The rows are grouped in 4 different ways at once. Each group adds its own fixed numbers to the row, and there is some noise. The rows also spread widely along 15 directions, which tell nothing about the answers.
In the rows, zero is written as 128.
Some rows, each with its group in each grouping after it:
[185 110 118 111 101 102 156 142 113 175 176 176 123 135 100 157 139 148
 150 113 174 103 148  91 186 117  98 123 144 129]
(1) dem Q186 Q127
[142 109 152 139 123  93 160 181 102 115 111 184 181 174 130 146 137 172
 146 129 168 118 114 157  99 128 106 165 150 130]
(2) viro Q538 Q431
[ 94  79 151 137  94 156 106  95 168  82  64  86 180 106 136  69  87  91
 112  92 168 201 136 173  99 103  64 142 117 131]
(3) dem Q176 Q431
[ 91 104 115  90 135 124 101 126 143 105 101 128 154 108 136  55 108 113
 147  88 145 196  80 113 113 118  80 119 135 141]
(2) Gute Q601 Q127
[129 170 149 159 148 104  90 126 120 150  97 121 186 129 148  72  91  87
 100 127 167 214 127 181  83 102 129 148 133 147]
(3) Kos Q538 Q854
[115 129 114 129  88 113  89 148 121 155 108 166 121 128 170  98 100 148
 104 110 166 127 155 147 154 149 167 121 113 171]
(1) viro Q186 Q854
[163 140 164 162 139  78 171 138 104 145 101 112 143 170 134 131 121 132
 140 131 132  87 161 163 100 126 162 125 156 126]
(0) Kos Q176 Q431
[114 156 127 114 145 129 100  95 130 125 143  77 192 130 108  79 120  59
 127 119 116 178 122 146  87  86 107 147 137 113]
(0) Gute Q601 Q127
[113 146  79 124 149 125 101 100 144 122 147 108 143 117 117 127 118  98
 133 144 117 153 125 149 133  99  62 157 114 106]
(0) Gute Q176 Q854
[114 155 121  83 141 119 125 138 105 116 122 139 195 143 102 149 138 161
 168 127 109 163 114 121  98 102 155 207 139 120]
(0) viro Q176 Q431
[118 101 131  94 114 129 113 105 158 122  70 121 123  75 149 107  96 136
 111 108 192 170 153 117 173 123 129 122 130 157]
(1) dem Q176 Q854
[ 70 129 127 105 162 106 132  85 122 112 128 108 199 140 117 121 154 118
 158 111 172 166 103 172  99 117  60 174 148 102]
(2) Gute Q186 Q854
[107 105 186 104 144 111 188 116 130 125  81 126 211 138 138 131 147 188
 157  81 136 135 132 105 114 107 208 151 180 122]
(2) viro Q601 Q127
[154 101 122 145 157 116 155 132 194 101  68 118  76  87 158 107  93 115
 145 117 129 146 144  88 150 106 108  33 120 118]
(3) Kos Q601 Q127
[136 143 150  98 152  96 157 152 139 122 112 149 160 156 122 171 146 159
 153 118 135 127 139  92 111 106 169 161 188 114]
(3) Kos Q538 Q854
[158  99  91 141 136 125 141 119 167  63  93  89 129 121 130 110  97  80
 156 147 120 119 124 131 131  85  45 118 117  62]
(3) Gute Q176 Q431
[ 88 145 123 131 157 103 138 112 105 106 159 102 154 143 120  98 143  64
 156 124  98 111 124 160  71 128 107  90 103 111]
(3) Kos Q538 Q127
[132 123 169 122 144 121 176 160 117 143 109 155 159 160 104 139 127 176
 118 117 119 136 133 139  94 109 169 176 183 145]
(1) Kos Q538 Q854
[163 164 120 122 109  78  86 154  69 144 133 123 179 165 137  63  99  81
 137 131 143 137 116 152  96 115 139 165 144 126]
(3) viro Q176 Q431
[140 120 105 114 128  78 138 112 117 128 121 155 146 113 167 138 140 142
 178 113 200  95 139  90 190 128 126  92  97 108]
(0) dem Q538 Q431
[113 151 106 131 131 112 128 144 131  77 156 180 220 104 149 172 149 138
 190 139 173 131 132 105 132 116 126 100  22  87]
(3) Kos Q186 Q127
[ 79 125 133 118 153 110 132  66 145 116  37  61 146 119 154 103 113 140
 164  93 127 170 137 159 115 120 145 142 152 118]
(2) dem Q176 Q431
[126 144 115 105 133 108 107 168 129  96 136 142 144 133 137 110 116  94
 126 144 123 123 124 117 105 113 119 126 128 128]
(3) viro Q176 Q431
[110 126 183 139 145 130 147 183 150 113 115 174 174 123 136 108 112 136
  91 119 159 178 126 141  76 115 120 115 131 176]
(1) dem Q538 Q854
[116 132 160  91 147 115 132 154 165  82 136 129 178 118 134 117 119  79
  98 124 141 139 133  86 103  99 130 112 160 133]
(2) Kos Q176 Q854
[119 109 143 140 159 109 175 120 122 138 112 154 162 127 129 157 144 173
 128 138 177 125 140 159 144 105 114 161 140 118]
(3) dem Q538 Q854
[ 93 115 145 114 150 123 169  90 115 102 103  80 194 147 107 129 133 132
 146 119 102 123 134 167  94 102 144 182 155  97]
(2) Kos Q176 Q854
[148 146 153 141 135 103 141 140 104 160 115 144 161 132 118 118 118 131
 132 130 153 164 137 160 104 110 149 145 134 150]
(3) Gute Q538 Q431
[180 112 105 120 112 124 117 164 103 168 165 180 127 124  98 120 106 121
  83 158 166 137 134 136 170  88  92 173 139 150]
(3) dem Q538 Q854
[166 134 114 109 104 104 131 144 121 149 184 154 182 132 130 125 126 118
 152 102 125 104 145  58 168  91 168 113 129 107]
(3) viro Q601 Q854
[ 86 125  91 124 164 123 159 131 130 145 165 171 153 137 136 129 135 179
 149 107  74 106 104  91 152  98 151 139 125 109]
(2) Kos Q186 Q854
[ 99 140 115 116 111 134  83 195 179  64 117 142 185 180 159 112 109 121
 116 120  87 110 121 101  81 102 153 159 157 106]
(2) Gute Q601 Q854
[102 137 174 124 137  92 143 109  98 148 135 114 177 134 116 107 133 102
 128 105 155 151 141 171  88 135 130 120 140 160]
(2) Kos Q176 Q431
[117  79 108 111 118 136 163 114 118 144 156 147 110 128 105 128 134 142
 110 121 133  87 144 146 169 118  92 140 138 129]
(1) viro Q186 Q854
[138  82 152 146 151 130 203 102 140 106 119 119 188 114  97 130 126 124
 148 117 141 161 120 154 117  86  63 133 128 102]
(2) Gute Q538 Q854
[123  85 148 116 115 109 147 110 127 122 100 110 122 147 117 108 128 110
 120 105 171 119 140 164 117 133  78 138 174 140]
(0) Gute Q538 Q854

New rows, each followed by its group in each grouping:
[156 149 144 161 142 117 138 122 143 140 156 119 174 127 127 129 122  82
 105 141 134 123 164 135 125  89 135  99 114 116]
(0) Kos Q601 Q127
[ 93  93 159 159 104 143 140 140 161  90  71 108 146 156 136 106 100 141
 114 103 120 135 150 190  74 135 101 140 139 142]
(1) dem Q176 Q854
[137  97 127 146 110 127 127 105 141 145  96  95 118 121 126  70  75 101
 109  95 109 164 139 154 132 109 106 119 149 147]
(2) Kos Q176 Q854
[118  75 115 121 109 144 176 131  93  87 125 143 160 148  84 148 138 152
 160 136 113  90 130 169 115 117 103 166  90 108]
(0) Kos Q538 Q431
[ 84 113 124  86 101 151 133 172 121  39  90 119 134 150 111 144 122 135
 130 155  72  65 162 159  72 141 194 154 101 131]
(1) Kos Q176 Q431
[ 75 139 112 110 145 111 120 111 156 123 132 119 127 163 152 134 149 124
 133 104  96  86 136 113 118 122 141 137 173 113]
(0) Gute Q538 Q431
[195 124 144 138 101  80 145 155 126 164 131 145 141 143 147 110 100 131
 143  96 154 107 151  82 159 109 151 107 163 130]
(3) dem Q176 Q854
[154  92 112 124 139 135 157 131 139 122  89 118  87 113  95 127 106 138
 125 148 129 139 144 158 141 106  90 134 134 138]
(0) Gute Q601 Q854
[ 79 137  93  87 141  84 101  67 136 139 124  99 125 129 161 119 143 104
 155  89 161 113 142 113 167 137 123 112 156 107]
(2) Kos Q186 Q854
[128  98  98 144  95 152 125 104 184  63 134  89 136 118 114 149 112  66
 138 133 111 109 166 144 127 105  45 100  81  89]
(0) Gute Q176 Q431
[ 98 155 143  97 163 101 138 161 127 126 115 171 148 118 138 140 140 170
 156 120 147 151 129 104 111 136 175 104 115 156]
(1) Kos Q601 Q431
[ 98 134 129 141 135 111 124 159 156 110 145 155 147 129 142 109 113 120
 148  97 111 152 119 112  92 129  97  83 104 140]
(3) Kos Q176 Q854
[134 125 142 138 153  99 151 146 106 159 144 166 146 110 124 109 129 142
 137 129 173 150 124 140 134 119 109  98 106 153]
(3) dem Q601 Q127
[112  56 106  95  98 146 144 134 126 108 108 169 106 102 102 140 123 184
 140 117 150 130 125 129 161 139  82 146 104 153]
(0) Kos Q176 Q127
[106 156  82  87 105 112  59 171 170  74  94 129  84 131 156 115 101 100
 163 111  90 144 135  87 100 148 130  88 113 148]
(0) viro Q176 Q431
[132 148 124 142 154 120 157 125 107 156 161 136 162 125 101 139 131 145
 145 141  97 136 128 154 115 108 127 150 113 123]
(1) Gute Q176 Q127
[ 86 137  98  83 157 119  86 113 114 130  83 118 103 114 127 107 113 136
  95 157 163 158 125 181 135 131 109 194 157 150]
(1) Kos Q176 Q854
[163 123 146 129 104 101 121 180 162  64  90 114 131 166 144 110 101  81
 136 121 139 106 143 118  79 134  95  97 160 112]
(1) Kos Q176 Q127
[ 98 134  91  85  86 142  81 143 141 123 162 149 142 129 112 135 126 125
 143  99  99 143 147 101 131 126 140 131 104 151]
(0) viro Q601 Q854
[118  92 149 156 124 133 171  65 116 181 196 117 202 150  91 103 145 107
 121  79 120 134 118 154 127  87  61 159 159 109]
(0) Gute Q538 Q127
[ 87 131 140 118 123 107 112 144 107 146 116 158 148 130 128 114 135 158
 145 112 166 157 131 166 104 147 136 132 113 170]
(3) Gute Q601 Q431
[187 118  94 110  97 128 111 173 141 131 121 117  53 170  85 103  83  77
 112 132  70 123 143 123 117 101  99 134 188 138]
(2) Kos Q186 Q431
[112 145 107  99 125 121 112 134 134 111 108 126 148 136 126  98 114 129
 184  94 112 174 107 112 100 120 124 131 122 121]
(1) Gute Q186 Q431
[ 63 135 123 129 154 110 105  79 160 123 100 137 195 107 198 119 135 146
 122 101 205 145 134 122 162 115 140 132 113 110]
(0) Kos Q186 Q854
[ 97 116 129 148 134 118 125  81  85 191 135 148 186  87 136 106 116 160
  86 137 194 161 135 207 172 118 132 176  95 165]
(2) Gute Q176 Q854
[ 51  78  88 121 124 154 114  57 155 118  62  83 105 125 137  75 112 150
 158  72 108 169 113 168 129 127  68 150 129 119]
(0) dem Q186 Q127
[104 132 138 148 142 106 133 123 143 150 159 141 147 130 153 108 128 117
 112 105 131 123 131 133 125 129 100  99 140 138]
(1) viro Q176 Q127
[130 173 111 129 165  89 115 119 145 189 150 129 140 165 118 168 136 151
 129 123 112 150 131 128 135 101 111 195 217 116]
(2) Gute Q176 Q854
[127 152 141 118 117 115 143  84 117 184 159 110 169 137  72 183 148 149
 163  99 121 167 167 152 120 118 133 176 147 141]
(0) Gute Q176 Q854
[104 105 106  87 151 127 151 143 133 119 141 179 125  90 125 146 141 179
 135 135 134 115 112  89 162 120 127 133 111 144]
(0) Gute Q176 Q127
[ 90 141 119 123 132  96 141 108  79 156 162 139 154 147 120 153 153 157
 146 128 138  80 153 174 134 153 149 151 112 132]
(1) Kos Q176 Q854
[130 106 144 113 112  99 114 130 139  92 112 110 156 151 138  85 120  69
 132 104 194 123 134 136 110 131  65  99 150 115]
(1) Kos Q601 Q431
[156 129 111 105 118 110 107 142 100 156  88 137 113 110 112 106  85 141
 118 138 145 177 136 152 144 120 146 163 136 170]
(2) Kos Q176 Q854
[109 158 150 124 161  73 105  87 152 142  86 104 166 118 175 118 129 113
 131 104 212 183 139 141 127 128 100 129 169 133]
(0) viro Q176 Q854
[159 115 181 151 121 116 189 102  86 198 151 122 190 128  89 105 115 139
 120  93 123 162 148 160 118  98 151 151 149 162]
(0) viro Q176 Q854
[113 132 123 145 194  94 157 113 139 152  83 149 127 123 163 146 134 198
 130 141 153 128 120 135 154 115 129 156 159 117]
(0) Kos Q176 Q127
[148 115  76 137 128 144 142 154  98 150 168 172 142 153  84 133 120 161
 134 158  96 115 113 150 147  75  90 204 116 100]
(3) dem Q186 Q431
[155 102 121 134 108 167 123 118 156  97 110 101 177 108 112  96  85  91
 100 134 104 170 134 137 124  68  98 164 120 111]
(0) viro Q176 Q127
[133 120 133 124 119 117 120 149 169 127 136 149 147 139 128 139 126 124
 128 106 149 150 144 107 128 108  94 122 158 129]
(3) viro Q601 Q854
[119 101 106 103 144 110 140  86  98 103 150  89 158 124 103  86 138  62
 151 132 150 108 118 150 130 104  63 121 117  84]
(3) Kos Q601 Q127
[141 104  79  64  71 146 108 126 126 127 156 132  89 131  60 170 131 113
 142 124 105 117 165 119 158 123 111 154 133 136]
(2) Kos Q186 Q127
[ 67 125 109 120 159 121 115 105 121 151 117 162 109  88 132 113 130 152
 130 119 162 191 113 167 133 150  85 112  92 173]
(1) Kos Q538 Q127
[154 164  92 130 136 100  98 129 153 131 111 120 153 146 132 144 116 134
 177 122 133 165 132 113 132 103 108 150 137  96]
(0) Gute Q601 Q854
[189  99 121 165  75 130 162 142 124 175 127 150 107 131  93 147  99 158
 155 104  88 138 162 141 147 119 140 110 110 154]
(2) Gute Q538 Q127
[167 135  99 139 121  83 116 149 130 130 181 150 135 127 126 104 110  76
 164 111 157 152 111 110 134 128  10  75 106 120]
(1) viro Q176 Q854
[111 127 139 115 157  97 190 125  92 144 122 161 155 113 135 155 144 202
 170 123 131  94 140 117 150 134 201 123 102 132]
(1) Kos Q176 Q431
[126 111 140 154 108 127 138 115 104 157 144 118 151 134 124  86 103 105
 101 116 109 110 152 164 124 109 150 127 120 141]
(3) Kos Q176 Q431
[141  86  62 125 118 117 148 140  87 149 145 188  87 118 120 126 118 180
 154 138 140  85 120 134 195 132  99 129  76 132]
(0) Kos Q186 Q854
[ 71  95 156 142 160 143 160  69 206 128 110  88 126 107 141 145 141 118
  81 110 139 116 179 147 144  98 111 105 173 120]
(3) Gute Q601 Q854
[118  97 138 130 118 129 123 121 164  81  54 114 131 107 133 123 106 109
 128 122 166 181 145 166 107 129  84 109 117 140]
(2) Kos Q538 Q127
[128 127  80 147 114 105  87 118 110 128  68 115 154 158 166  93  93 160
 140 135 147 120 117 177 144 119 123 207 135 100]
(0) Gute Q176 Q854
[105 132 141 138 147  96 159 146 112 114 119 169 176 129 127 163 150 172
 179 125 178 152 129 159 103 137 104 129  89 133]
(3) dem Q538 Q854
[ 87 111 139  90 136  97 174  95  86 143 153 122 137 133  96 141 166 146
 173 103 144  97 135 154 123 154 110 129 134 137]
(1) Gute Q176 Q431
[103 114  96 139 126 150 114 141 172  91 121 132 134 120 144 142 105 121
  80 158  94 106 154 150 140 100 119 147 119 120]
(2) viro Q176 Q854
[174 151 115  76 139  84 153 171 113 118 151 153  98 141  85 169 141 118
 182 137 146 118 142  93 124 134 108 105 143 127]
(1) Kos Q186 Q854
[124 103 101 142 163 102 181 101 108 110 116 152 179 125 122 152 147 174
 214 121 155 138  99 136 145 105  68 144  90  67]
(3) Kos Q538 Q431
[118 131 126 129 149 100 119 154 148 148 132 152 119 165 138 115 119 126
 101 112 120 134 118 124 116 115 101 143 199 140]
(2) Kos Q538 Q854
[114  96 115 135  92 102 123  96 126 135 187 134 182 145 155  96 135  95
 135  85 163  67 128 108 166 121  77 110 122 100]
(0) Gute Q176 Q431
[ 74 109 114 128 131 135 131 118 138 124  93 155 103 111 130 169 140 177
 120 143 150 127 158 186 136 145 124 143  98 161]
(0) Gute Q538 Q431
[105  98 177 133 172 103 202  87 143 113 108 134 193  75 143 137 140 149
 153 102 201 159 133 121 139 116 102  83  99 130]
(0) Kos Q176 Q854
[119 114 149 110 145 100 153  64  71 146 122  49 135 139  77  69 128  59
 138 114 147 140 143 210  90 127  88 125 148 140]
(0) Kos Q601 Q854
[ 94  96 159 114 141 132 146 119 126 133 106 139 160  96 134  93 119 144
  95 115 176 152 141 148 137 113 140 124 117 170]
(0) dem Q601 Q854
[155 145 111 155 113 119 117 164 144 122 118 152 126 133 127 111  96 122
 170 108 108 175 126 120  99 124 107  85  83 141]
(0) Kos Q186 Q127
[131 152 157 122 148  96 135 170 124 146 146 165 165 146 110 129 131 139
 147 111 146 171 126 120  89 118 126 123 147 152]
(3) Kos Q601 Q854
[107 108 163 134 151 124 186 126 120  93 129 118 168 128  96 128 133 115
 142 128 128 133 133 172  77 122  86 116 111 126]
(1) Kos Q176 Q431
[137 103 127 140 103 104 147 111 127 147  88 120 108 132 126 145 118 152
 161 104 141 117 175 154 151 141 148  96 119 142]
(2) Kos Q601 Q431
[153 141 127  86 135  95 139 146 159  94  85  86  96 143 113 144 125 104
 183 115 110 124 158  94 102 122 146  95 172 113]
(3) Gute Q601 Q854
[136 144 103 140 132 135  97 156 164 124 112 145 123 127 141 132  96 131
  94 157 122 141 141 141 133 102 115 157 136 130]
(1) Gute Q176 Q431
[126 145  85 116 141 103 129 136 135 112 123 132 132 165 133 157 137 145
 171 132 110  93 136 115 132 111 135 157 145  77]
(3) Kos Q186 Q854
[188 126 154 136 109 105 155 146 152 142 124 131 128 145 115 138 114 106
 142 100 129 133 157  96 123 105 129  99 165 136]
(0) Gute Q538 Q431
[116 139 115  91 107 119 116 131 134 104 163 130 163 120 117 164 142 106
 136 137 136  95 166 113 137 119 151 138 113 118]
(3) Gute Q176 Q854
[151 169 148  95 141  87 154 171 100 155 192 169 183 155 102 159 149 144
 154 118 107 116 131  77 109 109 174 149 159 142]
(0) viro Q176 Q854
[140 104  93 125 122 116 104 163 181 116  93 164  92 128 150 132 104 151
 128 125 153 138 127 105 164 117  78 118 149 130]
(2) Gute Q601 Q431
[177 146 118 136 150 113 123 109 139 185 120 107 121 103 118  96  90 102
 118 126 138 187 148 120 161  73 125 124 153 135]
(3) dem Q601 Q854
